The rows of a group lie close to one hidden flat surface of 12 dimensions, which may be shifted away from zero. Surfaces can cross.
In the rows, zero is written as 128.
Known rows, each followed by its group:
[ 91 170 137 148 150 124  77 139 145 133 101 137 134 138 138  96 140 138
 156 128 126 112 184 155 152]  Z_479
[157  97 139 124  97 118 150 154 149 152 170 132  74  69 132 103 134 171
 135  87  52 102 115  79 140]  Z_479
[126  71 110  89  92 141 133 134 144 148 149 131  97 152  89 131 142 140
  94 133 126 129 139 119 109]  Z_648
[134 155 118 179 130 118 153 132 159 135 172 145 136 101 139 126 130 129
 117  89 163 149 134 129 101]  Z_197
[132 200 132 226 129 172 117 162 118 169 136 149 100  58 144 117 115 118
  93 178  84 115 125 129 101]  Z_197
[124 144 142  95 107 191  91 116 139 125  92 127  84 174  21 114 135  97
  97 142 107 160 132 162 124]  Z_579
[158  88  93  88 176 130 168 109  96 126 164 111 127 113  27  79  82 119
 158  88 191 123  58  95 158]  Z_197
[128  81 118  62 180 155 151 176 100 158 117 167 133 108 112 122  57  67
  56 205  90 186 112 127 124]  Z_648
[154  98 137 109 133 105 144 114 102 103 137  96 145 107  96 147 133 132
 143 109 133 130  76 103 153]  Z_648
[ 71 143 143 151 148 144  99 188 141 170 123 135 109 124 101  96 113  85
  60 120 167 131 179 163  93]  Z_197
[114 122 164 106  81 165 101  82  90 105  95 116  78 145 109 179 131 123
 124 176 120 141 107  70 150]  Z_579
[112 225 102 176 139 156 107  98 183 127 125 130 139 157  87 118 142 157
 183 142 190  96 137 193  81]  Z_197
[128 150 107 181 133 164 111 149 118 117 157 125 106 101  26 110 163 114
 113 134 137 162 151 121 132]  Z_197
[110 136 154  54 145 141 116 131 109  80  63 166 139 154  96  72 159 107
 144 156  77 154 160 160 157]  Z_648
[ 80 178 144 163 136 133  89 147 135 143 112 102  80 104 119 123  99 134
 163 115 146  91 161 101 126]  Z_579
[105 110  87 158  98 186  78 122  75 129 115 112 102 176 130 128 154  75
  81 170 138 151 186 133 138]  Z_648
[ 88 136 156 152 121 105  94 130 123 112 130 110 100 114 131 133 143 154
 171 102 144 107 163  76 165]  Z_197
[106 154 151 126 142 105 129 139 144 122 110 119 134  97 146 113 116 143
 174 107 124  91 135 123 127]  Z_479
[105  82 144  72 149 123 127 173 104 155 110 163 111 135 123  91  99 114
  94 145 115 123 144 120 140]  Z_648
[120 176 129 167 115 145 154 122 125 112 145 132 129  82 104 122 152 130
 145 128 163 116 112 115  93]  Z_197
[171 107 125 124 154  99 155 120 140  97 147 112 163 100 125 146 124 107
 135  83 103 188 110 127 151]  Z_648
[125 124  89 108 166 130 120 118 149  97 127  85 154 124  98 155 100 117
 190 134 127 162 151 133 136]  Z_579
[141 177 127 175 140 138 113 112  96 122 110 141 137 107 207 119 119 123
 170 160  90 112 133 114 164]  Z_648
[102  82  85  85 108 158  79  67 131 127  95  68 123 131 179 137  90  94
 195 136  94 149 189 104 168]  Z_479
[115 102 113  54  93 143 159  95 180 109 104 103 145 121 139 145 118  96
 135 118 111 165 152 151  70]  Z_479
[141 138 129 135 112 147 162 143 137 105 137 117 128  81  62 103 167 116
 112 112 110 139 127 149  88]  Z_648
[110  85 107 136 108 124 134 157 110 126 152 106 108  83 123 124 138 122
 124 119 127 122 155  79 124]  Z_579
[109 197 153 172 125 110 116 121 162  85 123 120 120  94 132 139 148 153
 184 105 128 129 162 111 127]  Z_579
[114 104 133 155  97 112 136 143 113  99 144 103 122  98 118 126 175 106
 104  73 144 135 150 107 121]  Z_579
[155 145 133  83  77 171 163  79 146  72 100 130 144  84 105 108 181 118
 153 142  46 160 114 153  97]  Z_479
[113 150 156 159  91 124 142 136 142  98 138 121 117  60 119 118 175 123
 124  84 114 138 150 105 103]  Z_197
[103 136 175  79 131 122 141 110 110 126  78 120 109 105 157 135  67 118
 156 132 137  94  91  90 126]  Z_579
[106 166 160 133 120 162 153 136  96 124  79 153 167  67 160  84 142  65
  81 159 110 133 135 169  76]  Z_479
[128 130 107 127 168 113 147 189 173 141 164 132 103 102  84 183  80 148
 130 163 119 163 135 106  87]  Z_479
[135 103 153  62 147  94 148 115 125  94 112 141 149 122 137 132 119 142
 171 125  99 141 113 102 154]  Z_648
[114  58 119 116 114 142  73 116  66 111 109  91 124 176 101 153 152  86
  93 137 141 159 153 107 192]  Z_479
[134 128 130 105  96 178 140 109 123 125  90 103 145 154  62  98 164  70
  64 121 138 134 110 214  78]  Z_479
[117 138 144  92  96 145 146  96 151 127 102  95 117 104 116 102 119 127
 151  94 116 104 110 137 104]  Z_197
[159 148 120 114 121 137 140  70 139  74 129 101 140 117  59 125 157 145
 197 103 133 144  92 123 145]  Z_197
[147 184 121 154 109 191 101  88 115 105 107  95  86 113  44 115 147 142
 180 163  89 106  96 131 136]  Z_579
[164 119 112 130 106 146 132 119 141 139 141 148 114 129 135 134 139 145
 122 146  67 153 127 126 136]  Z_479
[126 155 158 164 140  82 136 168 157 151 151 154 121 141 143 131 137 176
 111  91 153  91 126 143 111]  Z_479
[142 131 137  89 106 163 143  80 133 154  91  84 100 127 117 112  78 116
 150 106 119  88  70 134 118]  Z_579
[ 73 131 168  55 144  81 141 145 113  63  79 100 149  95  74  60 170 159
 217  78 158  48 135 123 125]  Z_579
[149 126 134 126 111 141 116  90 145 112 128  90 100 115 109 151 109 125
 162  90  93 161 120 100 160]  Z_579
[161 153 148 148 159 105 121 116  93  83 124 152 173 138 129 143 163 147
 155 153 112 144 100 133 177]  Z_579
[108  66 137  77  89 141 112 123  93 123 108 153 127 173 149 160 162  99
  56 182 125 171 154 114 124]  Z_479
[152 138 113 116 114 143 145 103 154 110 137 142 144 143 125 165 149 137
 136 162 111 161 127 145 101]  Z_648
[140 146 120 152  93 141 129  89 122  94 131  98 118 108 119 151 155 145
 170 133 117 124 117  99 130]  Z_579
[153 125 124  76 125 127 173 113 149 138 113 119 127  95 138  77  89 126
 163  84  81 100  92 140 118]  Z_648
[108 154 118 123 134 177 105 139 153 149 109 118  96 114  76 112 104 110
 119 154 107 136 152 156 107]  Z_197
[146  89 134 135 132 108 126 145 121 143 145 119 137 168 117 151 131 103
  62  91 158 149 113 152 130]  Z_479
[101 146 114 169  89 142 140 123 157 135 150  83  86  67 115 104 129 140
 163  78 146  86 152  91  90]  Z_197
[109 127 152  97 127  96 117 119 121 108 119 139 129 160 102 151 159 202
 181 160 165  70 106 106 136]  Z_648
[117 129 116  82 103 138 128  62 142 132  82 100 147 206 184 118 115 117
 157 100 164  94 124 177 115]  Z_648
[146 152 139 122  97 118 134  95 191 108 136 138 126 125 144 134 155 162
 157  93  95 152 146 141 121]  Z_197

New rows. What belongs after each?
[176 126 113 158  83 145 157  84 109  95 148  95 140 101  95 160 177 129
 127 130 117 140  75 121 114]  Z_648
[107 107 133  87 116 154 158 141 110 130 126 136  97  74  91 117 100 106
 116 161 113 132 119  85 108]  Z_197
[126 162 161 147 128 155 107  94  96 138  75  83 138 129 130 119 109  96
 126 128 128  90  79 160 135]  Z_197
[120 118 131 116 112 146 129 121  92  96 109  98 139 128  86 110 161  90
 108 108 145 141 135 144 123]  Z_648
[143 123 111 155 118 144 136 147 106 131 146 122  96  56 142 111 119 125
 148 133  68 125 137  78 144]  Z_648
[112 104 155  76  94 115 159 109 140  99 121  98 112 100  89  87 143 132
 153  45 139 109 112 110 120]  Z_197
[ 72 119 104  82  81 177 121 114 154  95 101  96 112 137  77 169 151  99
 121 188 153 151 181 144  41]  Z_479
[118 177 116 139 129 134 148 105 162 105 146 154 140 110 123 157 137 153
 169 164 156 144 131 117  96]  Z_197
[126 108 146  13 142 113 180 108 186  95 101 136 155 120  95 111  99 111
 153  94 118 175 115 153 100]  Z_197
[124 130 125 135 133 121 151 117 133 141 114 116 158 116 200 160  93  95
 106 129 146 143 119 143 100]  Z_479
[133 144 169 107 151  84 147 137 154 146 100 184 181 183 209  78 130 109
  81  59 146 139 144 204 131]  Z_648
[ 68 132 118  76  83 161 125 110 146  78  94  83  98 108  82 100 160 114
 188 112 126 109 193 125  89]  Z_648
[129 164 146 155 164 125  99 156 152 114 129 113  97  81  78  98 112 125
 167  86  86 147 158 113 169]  Z_579
[115 150 152 105 147 130 124 124 168 113 104 120 119 105 119 141  83 107
 145 111 117 174 143 133 125]  Z_579
[ 88 162 112  88 146 168  95 131 191 141  91 101  98 119  76 117  77 117
 174 155 101 139 178 163  97]  Z_197
[160 107 115  88  69 147 144  74 145 110 133 119 116 190  87 175 171 163
 127 157 121 130  83 134 104]  Z_479
[111 141 115  78 133 185 116  93  97 137  52 144 142 186 163  98  97  73
 111 196 118 128 135 185 118]  Z_648
[133 126 145 146 174 103 129 165 132 166 146 136 126 108 124  76  89 113
 110  63 146 122 119 132 158]  Z_197
[118 157 144 156 154 136 107 142 109 116 119 137 135 119 126 163 109  98
 112 165 132 171 138 121 140]  Z_579
[141 132 125  91  88 131 121  67 181 128 106 145 164 237 147 147 167 152
 109 125 160 123 121 213  93]  Z_479
[116  93 144 103 119 140 108 150 111 122 108 146 131 110 132  84 154  88
  88 122  84 165 174 138 156]  Z_479
[126 184 203 113 146 117 152 125 100  98  83 146 153  73 115  85 139 128
 155 117 105  97  81 140 130]  Z_197
[ 96 130 128 141 129 133 120 178 144 113 143 139 106  99  92 142 150 128
 109 152 114 157 179 114 102]  Z_479
[ 95 154 175 166  93 131 123 131  94 139 100 105 113  90 162 116 143 120
 109 111 145  71 114 111 116]  Z_197
[155 134 113  79 159 150 153 136 157 130 123 160 142 125  92 108 107 112
 116 156  79 177 121 174 111]  Z_648
[166 119 110 122  97 150 152 114 136 156 147 150 102 115 163  98 125 154
 133 129  66 109 110 118 131]  Z_648
[147  69 127  23 106 117 162 104 171  65 130 111 129 144  54 180 150 129
 140 113  96 206 126 124 112]  Z_479
[131 121 110 142 102 153 116  65  84 144 100  84 145 182 169 151 120 100
 117 140 187  89  86 146 119]  Z_648
[145 146 125 115 148 151 126 114 136 128 111 100 110  97 105 125  79 113
 165 130  93 137 101 120 143]  Z_579
[162 139 158 152 141  95 138 168 131 147 154 168 119 154 107 117 154 171
  89  97 125 102  90 147 142]  Z_479
[135 143 105 146 129 145 154 107 110 111 115  65 126  44 162 125  83  86
 184 114  95 122 112  90 122]  Z_648
[122 154 146 112 129 140 113 114 168 114 113 119 105 127  93 135 110 120
 148 111 104 162 148 129 133]  Z_579
[136  94 133 136 134 120 138 156 102 163 143 141 120 122 144 110 114 112
  76 117 126 126 118 117 139]  Z_648
[119 153 180 115 104 147 119 120 108 125  92 138  97 136  97 116 135 114
 103 133 125 117 100 127 134]  Z_579
[141 105  72 144 102 188 152 165 132 182 178 153  78  89 100 147 109 121
  60 224  81 153 125 106  71]  Z_648
[157 129 145  88 126 116 147  82 141 113  99  89 150 146 113 117 126 136
 166  73 125 104  81 165 138]  Z_479
[122 125 120  98 125 153 117 105 133 127  93 122 141 117 149 124 107 103
 146 165  95 151 146 146 128]  Z_479
[201 132 160 173 102 103 195 114  95 107 144  94 145  63 131 116 156 118
 104  48 107 103  28 120 124]  Z_479
[136  62 104  47 134 116 148 108  96  99 120 146 166 162 144 180 129 136
 134 210 127 157 116 105 132]  Z_579
[120 145  68 207  91 139 117 115 191 141 186  80 113 127 117 189 146 165
 146 130 175 123 158 123  69]  Z_648
[102 137 155 101 124 124 133 132 147 137 104 132 122 135 137 115 116 120
 116 106 154 107 129 145  99]  Z_579
[126 131 125 142 111 139 130 113 139 131 129  99 129 133 129 136 129 109
 117  98 154 126 131 140 108]  Z_579
[ 96 178 138 144  84 156 126 139 175 141 132 147  89 100 117 110 159 152
 133 141 120 100 167 136  71]  Z_197
[139 127 122 134  66 157 135 120 151 120 151 123  84 103  83 117 183 163
 144 121  77 111 131 111 110]  Z_479
[121 141  77 111 116 183 146 137 171 167 136 145  84  92 170 108  70 114
 140 183  54 143 175 129  84]  Z_648
[173 130 129 149 136 133 146 171 161 136 162 147 121  93  76  93 148 114
  79  83  59 178 131 161 129]  Z_479
[187  73 128 108 152 142 164 124  43 123 129  99 138  72  88 141  94  85
 102 154  91 147  33  87 169]  Z_648
[127 145  88 156  98 176 103 121 141 146 134 120  75 117 144  84 127 137
 163 138  67 118 180 120 137]  Z_648
[ 94  93 137  76 126 105 155 132 106  96 104 107 160 121 126 130 141 100
 122 123 176 117 131 127 101]  Z_579
[118 135 177 140 100 109 141 131  88 130 115 165 133 129 180 133 169 153
 105 153 139  80  96 112 120]  Z_479
[187  92 141 103 113 105 186 114 128 119 156 138 147  98 133 144 135 150
 120 106  95 142  60 109 135]  Z_648
[124 161 145 191 159 127 111 145  92  99 105  84 155  52 119  83 138  71
 138  73 112 139 149 139 160]  Z_479
[144 143 126 145 146 102 150 140 163 134 173 191 145 146 145 126 134 159
 121 111 163 151 136 128 127]  Z_197
[ 97  53 127  81  66 116 120 106 155 138 130 115 119 154 203 148 140 124
 104  92 126 149 186 102 129]  Z_479
[110  98 148 158 103  93 136 180 132 142 163 127  84  73 155 113 138 147
 110  70 105 109 159  69 139]  Z_479
